There are 8 hidden switches. A switch that is on adds its own fixed numbers to the row, and there is some noise. The rows also spread widely along 10 directions, which tell nothing about the answers.
In the rows, zero is written as 128.
Some rows, each with its switches (1 for on, 0 for off) after it:
[110 106 137 125 117  89 117 123 174  92 139 163 119 139 150 157 141 166
 144 113 153 117  86  99 131 137 127 126 171 141 169 141 126 122  59 145
 107 114]  1 1 1 1 0 1 1 0
[107  99 142 118  98 103 143 118 126 115 115 164 109 143 141 144 108 124
 121  98 124 129 118 102 134 144 110 146 156 114 123 119 130 141 130 127
 127 156]  1 1 0 0 0 0 1 1
[122  73 152 162 128  63  95 138 128  65 133 160 131 161 173 148 172  91
  90  92 140 136  95 158 177 126 100 125 202 111 127 132 145 176  95  97
 106 149]  1 1 1 0 1 1 1 0
[131 124 128 141 123 105 110 125 153 109 118 154 136 131 128 158 110 163
 145 111 123 149 106 105 147 140 126 135 163 135 151 128 105 115 105 160
 125 130]  0 0 1 0 0 1 1 1
[110 111 144 111  96 128 120 135 146 124 131 142 127 126 126 164 117 125
 119 123 141 134 137  86 113 154 110 113 154 112 143 129 117 124 107 144
 135 142]  1 1 0 0 1 0 0 0
[131  99 109 149 109 151 110 132 192  80 111 147 136 121 154 116 206 155
 115 152 129 133 150  86 137 157 122  84 184  92 105 143 130 142  83 171
 120 136]  1 1 1 1 0 1 1 1
[147  74 126 165 111  78  86 139 134  72 122 137 116 126 139 165 105 137
 117 125 115  99 110 145 167 138 131 125 178 139 157 139 140 151  81 175
 123 119]  1 1 0 0 1 0 1 0
[139 129 122 120 125 149 125 139 146 112 125 125 140 139 129 127 153 112
 113 131 126 156 134 109 137 133 121 116 143  84 114 133 126 131 121 128
 131 136]  1 0 0 0 0 0 0 1
[163  72 131 189 133 128  62 116 158  93 129 146 130 135 130 111 159 170
 147 135 139 121 149  96 118 129 183 122 210 139 153 126 148 118  80 181
 107  78]  0 1 0 0 0 1 0 1
[103 113 117 109 100  78 163 105 136  94  98 158  98 141 162 157 100 114
 110 105  98 103  94 134 170 146 114 161 122 110 116 121 135 138 143 118
 126 188]  1 1 1 1 0 0 0 1
[108 104 146 132 106 121 117 132 133 110 137 139 123 139 157 124 151 126
 116 106 137 132 142  86 134 140 120 106 172 121 148 133 114 134 107 134
 119 146]  0 1 1 0 0 1 1 0
[116  77 156 139 109  82 124 109 125  90 126 135  97 143 167 108 159 129
 123 104 129  94  94  92 161 146 130 161 166 128 124 105 173 177 101 135
 118 120]  0 1 0 0 1 1 0 1
[140 129 111 136 122 125 144 122 141 108  98 118 125 117 129 121 127 128
 124 116 108 125 120 124 157 144 132 137 128 111 113 123 127 132 131 158
 132 139]  0 0 0 0 0 1 1 0
[124 100 133 117  97  90 111 130 155  84 117 136 106 127 150 161  82 167
 132 139 104 106  99 100 170 162 134 133 145 150 156 136 143 141  92 183
 131 139]  0 0 1 1 0 1 0 1
[138 129 112 143 128 108 133 111 145 110  86 158 146 125 120 171 117 121
 119 107 117 147 111 144 143 140 113 154 145  97 107 124 117 123 149 130
 129 161]  1 0 1 0 1 0 0 0
[143 119  97 133 121 130 112 141 183  91 115 138 138 125 124 153 137 128
 111 133 120 132 127 144 153 150 136 101 146 114 135 141 114  99  92 165
 124 151]  0 1 0 0 0 1 1 1
[107 138 128  94 121 100 144 141 161 105 143 140 136 126 150 155 139 140
 119 107 149 125  72 129 141 143 100 126 124 130 146 150 126 127  77 122
 124 133]  0 0 0 0 0 1 1 0
[160 116 103 154 156 136 102 103 169 107 121 144 120 155 102 117 117 145
 132 122 129 145 117 147 126 111 177 119 164 113 146 118 127  88 110 145
  93 118]  0 0 0 1 0 0 1 1
[163 142 122 163 148 122 132 102  99 131 110 108 110 162 110 103 115 100
 153  93  93 158 136 107 169 100 165 167 144 106 143  89 101 111 159 123
 129 133]  1 0 0 0 0 1 0 1
[189  51 134 151 121 179  86 118 209  85  36 143 132 141  77 141 119 119
  95 156 133 146 153 122 143 165 177 116 175  67  69 108 195 128 133 191
 109 124]  1 0 1 0 1 0 1 1
[176 121  87 190 153  99 115 114 143  76  86 110 133 125 133 131 149 114
 117 112  87 119 110 177 200 119 148 141 145 108 122 121 117 130 125 160
 116 146]  0 0 1 0 1 1 1 0
[136  95 127 132 107 141  95 128 167 116 107 162 136 131 100 164  82 124
 115 120 135 153 162 128 112 156 150  97 175 124 140 133 112  83 124 163
 123 153]  0 1 0 0 0 1 1 0
[122 108 124 131 125  87 125 113 133  96 120 145 119 137 156 146 106 132
 109  99 118 108  96 154 154 123 131 132 146 128 152 138 128 126 113 124
 109 153]  0 0 1 0 0 0 1 0
[109  68 145 177 114 111  84 101 104  91 146 160 112 135 178  89 145 164
 116 119 121 117 159  98 107 120 139  90 222 132 150 129 128 155 120 138
  98 134]  0 0 1 1 0 0 1 0
[122 103 119 132 125 108 135  89 167  94 102 156 109 143 143 123 126 152
 123 110 121 113  96 120 145 138 153 135 155 122 131 117 145 122 112 141
 100 151]  0 0 1 1 0 1 1 1

New rows, each followed by its switches (1 for on, 0 for off):
[132 120  94 129 113  91 154 112 154  77  85 116 104 130 146 151 124  91
  97 108  82  95 101 161 211 148 129 139 113 104 120 116 118 122 128 147
 126 202]  0 1 1 0 1 1 1 1
[164 126 112 155 116 141 123 126 141 107  82 106 133 111 119 131 126 134
 137 136  94 134 152  92 170 147 143 143 136 103 115 123 121 133 140 185
 142 132]  1 0 1 0 0 1 0 0
[117 113 134 136 103 144  90 138 164 117 144 141 146 117 139 144 156 165
 139 132 145 139 165  64 102 152 131  89 177 127 161 145  98 103  84 169
 127 121]  0 1 1 0 0 1 0 0
[128 158 110 123 127 109 160 106 140 141 113 142 128 119 107 156  92 158
 165  97 124 136  93 104 122 126 125 166 119 127 151 122  91  98 122 145
 131 126]  1 0 0 0 0 0 1 0
[127 124 124 144  95  71 118 143 130  96 114 142 129 103 144 186  81 176
 156 117  98 118  93 101 176 152 102 153 145 160 162 146 100 145  94 194
 148 125]  1 0 1 0 0 1 1 0
[141 142  93 119 125  98 152 119 180  97  95 131 130 108 116 177 120 141
 134 119 120 109  66 144 163 151 119 150 108 121 131 135 124 113  86 164
 134 135]  1 0 0 0 1 1 1 0
[120  79 135 167 105  88 107 118  89  75 134 119 108 122 179 104 154 123
 103 117  97  94 129 115 166 130 119 110 184 126 137 127 135 184 104 148
 125 140]  1 0 0 0 1 1 1 0
[119 123 151 143 127  62 115 131  97 100 176 120 105 147 168 121 133 158
 159 106 125 115  75  90 160 105 121 152 164 162 192 133 121 163  70 130
 120  87]  1 0 0 1 0 1 0 0
[106 115 129 104 117 100 131 108 161 112 129 160 118 134 128 161  96 147
 119 114 143 119  85 131 109 148 123 128 143 130 147 131 141 116 103 129
 114 140]  0 0 0 1 1 0 0 0
[138 106 129 140 125 135 100 118 153 107 125 127 131 129 138 127 140 150
 129 127 133 124 140 101 126 132 161 105 161 125 159 135 125 105  98 156
 112 125]  0 0 1 0 0 1 0 0
[148  97 118 145 123 130  79 141 178  74 113 138 150 129 137 154 159 125
  90 143 123 144 137 142 155 154 127  85 179  99 117 143 137 128 100 157
 122 153]  0 0 1 0 1 1 0 1
[142 101 135 150 119 125 120  97 146 109  97 129 106 136 117 121 134 147
 142 115 118 126 125  73 151 131 154 137 166 110 141 100 124 126 111 166
 119 128]  1 0 1 0 1 1 1 1
[ 95 127 136  86 112  97 146 101 174 120 126 159 105 159 130 166 109 125
 124  99 139 129  86 105 134 150 129 134 138 121 155 113 117  93 108 113
 112 175]  0 1 1 1 1 1 0 1
[137 128  95 132 141  83 134 123 140  73 130 108 127 124 161 145 167  99
  95 116 106  93  76 180 188 122 120 126 122 112 139 147 133 139  83 119
 122 157]  1 0 0 0 1 1 0 0
[130 121 133 127 116 103 114 120 145 114 118 140 129 131 124 173  99 148
 136 116 124 125 106 109 134 132 131 136 148 127 167 132 111 114 103 148
 125 134]  1 0 1 0 1 0 0 0
[ 84 117 133 105  91  98 137 118 160 115 124 177 125 128 152 168 121 156
 126 100 135 126 111  88 124 163 104 124 156 133 146 131 105 113 102 143
 128 167]  0 1 1 0 0 1 1 1
[121 120 119  93 113 150 117 133 178 106 138 138 124 133 130 144 127 146
 114 151 137 130 123 101 113 144 133  87 145 110 147 147 130 108  83 150
 120 133]  1 0 0 1 0 0 0 1
[149  94 121 167 127 116  93 131 146  94 113 149 138 134 122 150 124 110
 107 117 128 142 136 154 139 136 128 116 177 107 118 127 127 128 125 147
 118 140]  0 1 0 0 1 0 1 0
[120 114 111 132 122 103 133  94 140 101 101 166 133 137 148 148 134 125
 111 103 110 130 120 135 138 133 131 134 156 106 124 125 118 113 136 117
 118 177]  1 0 1 0 0 1 0 1
[162 104 132 150 122 117  78 141 200  93  86 177 143 139  82 202  77 156
 141 137 131 184 103 122 151 163 125 126 184 120 127 128 126 115 101 188
 130 124]  1 0 1 1 1 1 1 1
[114 139 115 108 102 126 160 109 150 123  97 136 121 110 132 148  99 155
 130 110 115 115 117 100 134 152 120 137 115 118 130 127 108 115 133 161
 131 155]  0 0 1 0 0 0 1 0
[118 100 136 140  91  99 124 140 145  92  99 158 129 120 155 154 128 144
 123 116 110 135 125  97 169 171  98 140 164 124 107 127 130 164 125 170
 139 152]  0 1 1 0 0 1 1 1
[123 150  85 108 109 152 132 123 155 114 139 107 120 105 136 137 113 149
 120 153 104 108 145 113 121 144 141  80 118 121 162 152  91  91 105 171
 130 158]  0 0 0 1 0 0 0 0
[125 137 116 145 123 124 128 122 140 124 134 133 128 128 132 122 142 139
 149 116 119 144 137  94 132 140 128 132 151 122 136 124 100 120 125 145
 129 129]  0 1 0 1 0 1 0 0
[117 113 130 147 100 115 115 116 154 115 108 160 126 128 123 160 119 147
 140 109 118 146 139  81 135 158 118 126 172 121 135 112  95 116 124 171
 134 154]  0 1 1 0 1 1 1 1
[111 114 108 119 120  96 167  87 171 104  99 153 116 120 140 143 162 132
 122  95 141  85  70 131 136 147 128 157 130 113 122 119 143 118  90 130
 114 145]  1 1 0 0 1 1 1 0
[150 130 132 166 130 110 120 126 113 110 127 102 115 132 138 117 141 152
 164 110 108 132 120  77 173 110 139 146 153 129 166 120  99 139 101 164
 128 103]  1 0 1 0 0 1 1 0
[120  74 144 119 118  78 106 124 155  75 115 177 127 158 158 165 118 123
  92 105 135 124  84 155 158 137 123 124 176 126 135 139 158 141  95 116
 105 158]  1 0 1 0 0 1 1 1
[145 141  99 121 136 105 135 135 177  78 105 119 123 150 130 163 136  97
 106 123 102 145  78 162 208 132 116 121 122  92 126 131 113 125 103 133
 123 175]  1 0 1 1 1 1 1 1
[119 119 150 149  97 117 110 122 120 124 122 140 124 122 126 146 120 155
 149 112 122 152 143  56 133 145 112 119 182 125 150 117  89 139 118 166
 138 132]  1 0 1 0 1 1 1 0
[133 116 114 134 142  84 163 104 157  86  95 138 118 151 156 131 174 100
 113  82 130  99  68 157 180 120 135 171 124  99 113 122 149 133 106  98
 101 151]  1 1 1 0 0 1 1 0
[ 77 115 148  90 101  95 129 101 135 129 142 175 127 134 141 165  95 131
 110  93 146 129 108 115  90 150 110 110 159 136 161 127 113 101 114 104
 120 171]  0 0 0 0 1 1 0 0
[125 140  94 102 131 113 145 107 187 106 116 134 117 132 113 159 103 120
 114 119 124 120  79 164 145 143 138 112 114 117 148 132 114  81  97 139
 112 168]  0 0 0 1 1 1 1 0
[ 84  97 161  98  66 126 107 143 135 113 128 175 136 122 154 168  92 140
 106 136 128 165 160  66 110 179  76  85 183 121 124 145 115 152 132 146
 146 172]  1 0 1 1 0 1 0 0
[103  96 110 188 135  81  71  98 144  79 150 202 157 124 176 143 179 172
 117 112 126 144 126 143  99 133 109  89 238 132 141 141 102 130  98 124
 105 150]  0 0 1 1 1 1 0 1
[127 101 115 142 105 114 130  93 145  99 111 125  91 111 131 122 110 175
 138 134 113  82 111  93 126 141 152 124 150 133 155 124 135 133  91 186
 120 119]  1 0 0 1 1 0 1 0
[115 127 100 178 135  87 127  85 123 123 113 197 141 153 138 152 137 118
 132  67 110 163 138 146 124 109 126 138 188 110 139 110  66  86 153  95
 109 189]  1 1 1 0 0 1 1 1
[134 109 145 153 108 109  91 157 107 100 137 125 131 129 145 143 101 143
 127 124 108 147 141 103 162 132 112 117 172 132 155 138 109 155 120 163
 134 128]  0 0 1 0 0 0 1 0
[128 125 118 146 121 108 116 109 165 115  97 170 138 129 105 170  92 152
 140 110 124 162 116 119 128 151 121 127 168 125 131 120 102 107 131 160
 123 149]  0 0 1 1 1 1 1 0
[148 120  94 174 142 123 126  96 142  96 104 139 119 139 142 106 156 143
 132 118  99 133 124 126 152 110 147 132 165  99 123 116 113 128 131 144
 108 142]  1 0 1 1 0 0 1 1
[143  65 130 141 126 125  84 118 170  83 102 174 140 141 130 138 121 129
  87 123 138 138 130 155 124 153 149  99 192 114 111 136 165 122 113 147
 104 147]  0 0 0 0 0 1 1 1
[145 101 117 130 133 115 126 103 158  91 106 128 105 148 123 129 117 103
 101 119 119 119 104 153 158 129 152 112 149 104 134 121 144 116 108 135
 106 155]  1 0 0 1 1 1 1 0
[127  92 153 104  94 149 106 165 178  87 125 116 124 133 143 143 160 116
 100 160 145 134 140  75 150 167 107  88 158  88 114 143 156 166  85 158
 129 127]  1 1 1 1 1 0 0 0
[135 130 100 144 125 121 136 111 165 103  99 148 147 109 132 143 174 144
 128 124 121 133 108 113 137 153 112 141 149 100  99 124 126 136 110 152
 136 134]  1 0 0 0 1 1 0 1
[144 120 106 158 129 131 108 121 170  93 111 132 137 113 137 122 151 171
 140 136 120 130 127 106 142 143 141 113 164 122 130 137 120 126  97 183
 116 117]  0 0 1 1 0 1 1 0
[119 120 106 145 113  88 118 118 142  96 119 163 135 122 149 166 124 156
 129 108 104 130 114 125 148 135 114 120 168 132 156 140  94 116 102 151
 127 162]  1 0 1 0 0 1 1 1
[158 141 118 143 136 132 132 100 147 135 103 123 107 145  81 135  73 138
 162 117 107 153 117 101 143 131 161 161 130 113 139  92 115 101 149 160
 127 127]  0 0 0 1 1 0 0 1
[137 108 131 150 134 105 113 110 135 109 118 158 123 150 131 142 118 147
 137  99 124 142 106 117 136 112 141 144 169 117 151 119 118 119 113 133
 111 130]  1 0 1 0 0 0 1 1
[145 149 110 157 134 114 131 131 167 102 109 143 140 123 129 135 153 173
 162 122 115 160  98  97 165 144 113 152 150 117 119 123 110 143 111 172
 131 110]  0 0 1 1 0 1 1 1
[ 96  87 134 145 108  53 105 109 126  81 144 171 110 147 173 163 138 136
 114  91 119 103  93 128 151 127 118 117 192 143 177 130 108 130  79 121
 111 166]  1 1 1 0 1 1 1 1
[131 157  95 165 133  69 144 139 124  96 128 133 138 119 155 164 147 143
 153  93 103 129  85 136 186 113  97 166 131 125 148 140  80 139 105 140
 134 132]  1 1 1 0 0 0 1 0
[134  90 122 160 127 102 105  94 164  97 103 164 119 143 126 149 129 132
 127 115 130 125 123 125 129 138 154 133 181 115 138 117 132 109 114 143
 105 145]  1 1 1 1 1 1 0 0
[130 127 127 109 103 152 136 137 158  97 131  84 104 129 150 106 155 131
 121 149 117 115 134  69 167 141 134  86 130 102 149 137 119 137  82 166
 125 138]  1 0 1 1 0 1 1 0
[140  76 128 201 128  85  89 103 103  79 121 153 108 141 165 105 119 163
 133 112  92 122 128 126 159 112 149 137 206 134 137 117 139 165 131 157
 105 127]  0 0 1 1 0 0 1 1
[133 110 128 165 141  85 131  79 103 125 120 145  96 169 134 124 102 119
 146  68 116 113 112 130 141  83 172 162 162 126 181 103  99  90 132 106
  94 147]  1 1 1 0 0 0 1 0
[127 141 105 121 116 117 131 129 135 125 127 134 130 133 121 168  97 109
 125 112 114 135 136 135 132 129 127 124 129 117 160 138  84  86 126 132
 135 161]  1 1 0 0 0 0 0 0
[113 112 142 109 104 123 103 122 145 117 140 136 117 143 138 147  99 143
 122 121 121 128 136  90 128 137 146  97 160 133 181 133 107  94  99 148
 122 152]  0 0 1 0 0 1 0 1
[ 97 112 162 145 100 109  91 121 102 132 157 159 126 138 152 131 115 169
 151 107 125 159 154  47 105 135 119 111 205 147 175 120  87 129 119 143
 130 132]  0 0 1 0 0 1 0 1
[127 122 133 120 108 145 126 138 166 118 113 137 125 145 118 152 128 127
 127 122 133 156 139  83 141 141 127 117 146  95 136 123 103 108 113 150
 127 144]  1 1 1 0 0 0 1 1
[105  86 127 107  97 103 141  76 120 110 106 148  70 159 132 134  48  97
  91 106  93 104 126 138 136 128 157 107 152 116 154 101 124 104 150 120
 111 211]  1 0 0 1 1 0 1 1
[125 145 113  79 102 144 135 150 174 107 121 109 132 129 131 172 117 118
 108 142 110 135 124 101 163 154 120  91 109 102 154 148  98  96  96 157
 142 169]  1 0 1 0 0 1 0 1
[133 137 115 133 142 124 133  93 169 123 108 151 136 144 114 147 156 141
 144 102 135 147 102 102 122 126 141 142 153 102 141 112 103  88 105 126
 113 137]  1 0 1 0 1 1 0 1
[121 132 111 128 129 103 123 118 174 117 111 180 155 133 125 187 123 133
 129  95 145 152 111 146 120 148 120 139 149 120 135 139 105  82 118 123
 117 160]  0 1 1 0 0 1 0 0
[121  92 127 146 104  89 135 104 152  99  82 173 119 125 135 165 120 151
 134 104 121 117 100 107 149 153 118 166 163 115 111 110 138 148 123 156
 122 145]  1 1 1 0 1 0 1 1
[ 70  84 173 110  54 117 134 104 115 123 119 147  95 115 166 120 129 160
 133 115 119 104 154   4 122 182 104 130 175 131 131 100 132 167 129 168
 144 154]  0 1 1 0 1 1 0 1
[138 122 126 139 120 148 103 143 179 110 118 143 141 120 116 143 124 176
 141 142 140 157 128  94 122 150 128 108 164 117 133 139 123 127 101 179
 121 104]  0 0 1 1 0 0 1 0
[154 140 108 137 123 141 148 112 151 113  83  90 111 117 112 124 122 130
 136 123 101 115 121 101 174 138 148 146 105  98 126 109 118 124 135 177
 129 135]  0 0 1 0 1 0 1 0
[159  74 130 209 153  69  84 104 128  79  93 193 142 147 141 136 122 162
 136  91 119 143  96 162 151 114 144 177 209 134 112 114 159 157 136 137
 100 109]  0 0 1 0 0 0 1 1
[135 121 120 113 127 123 134 147 174  75 122 110 124 137 160 124 166 119
 100 138 127 121  89 136 185 147 122 108 126 103 118 146 148 151  87 141
 113 141]  0 0 1 1 0 1 1 0
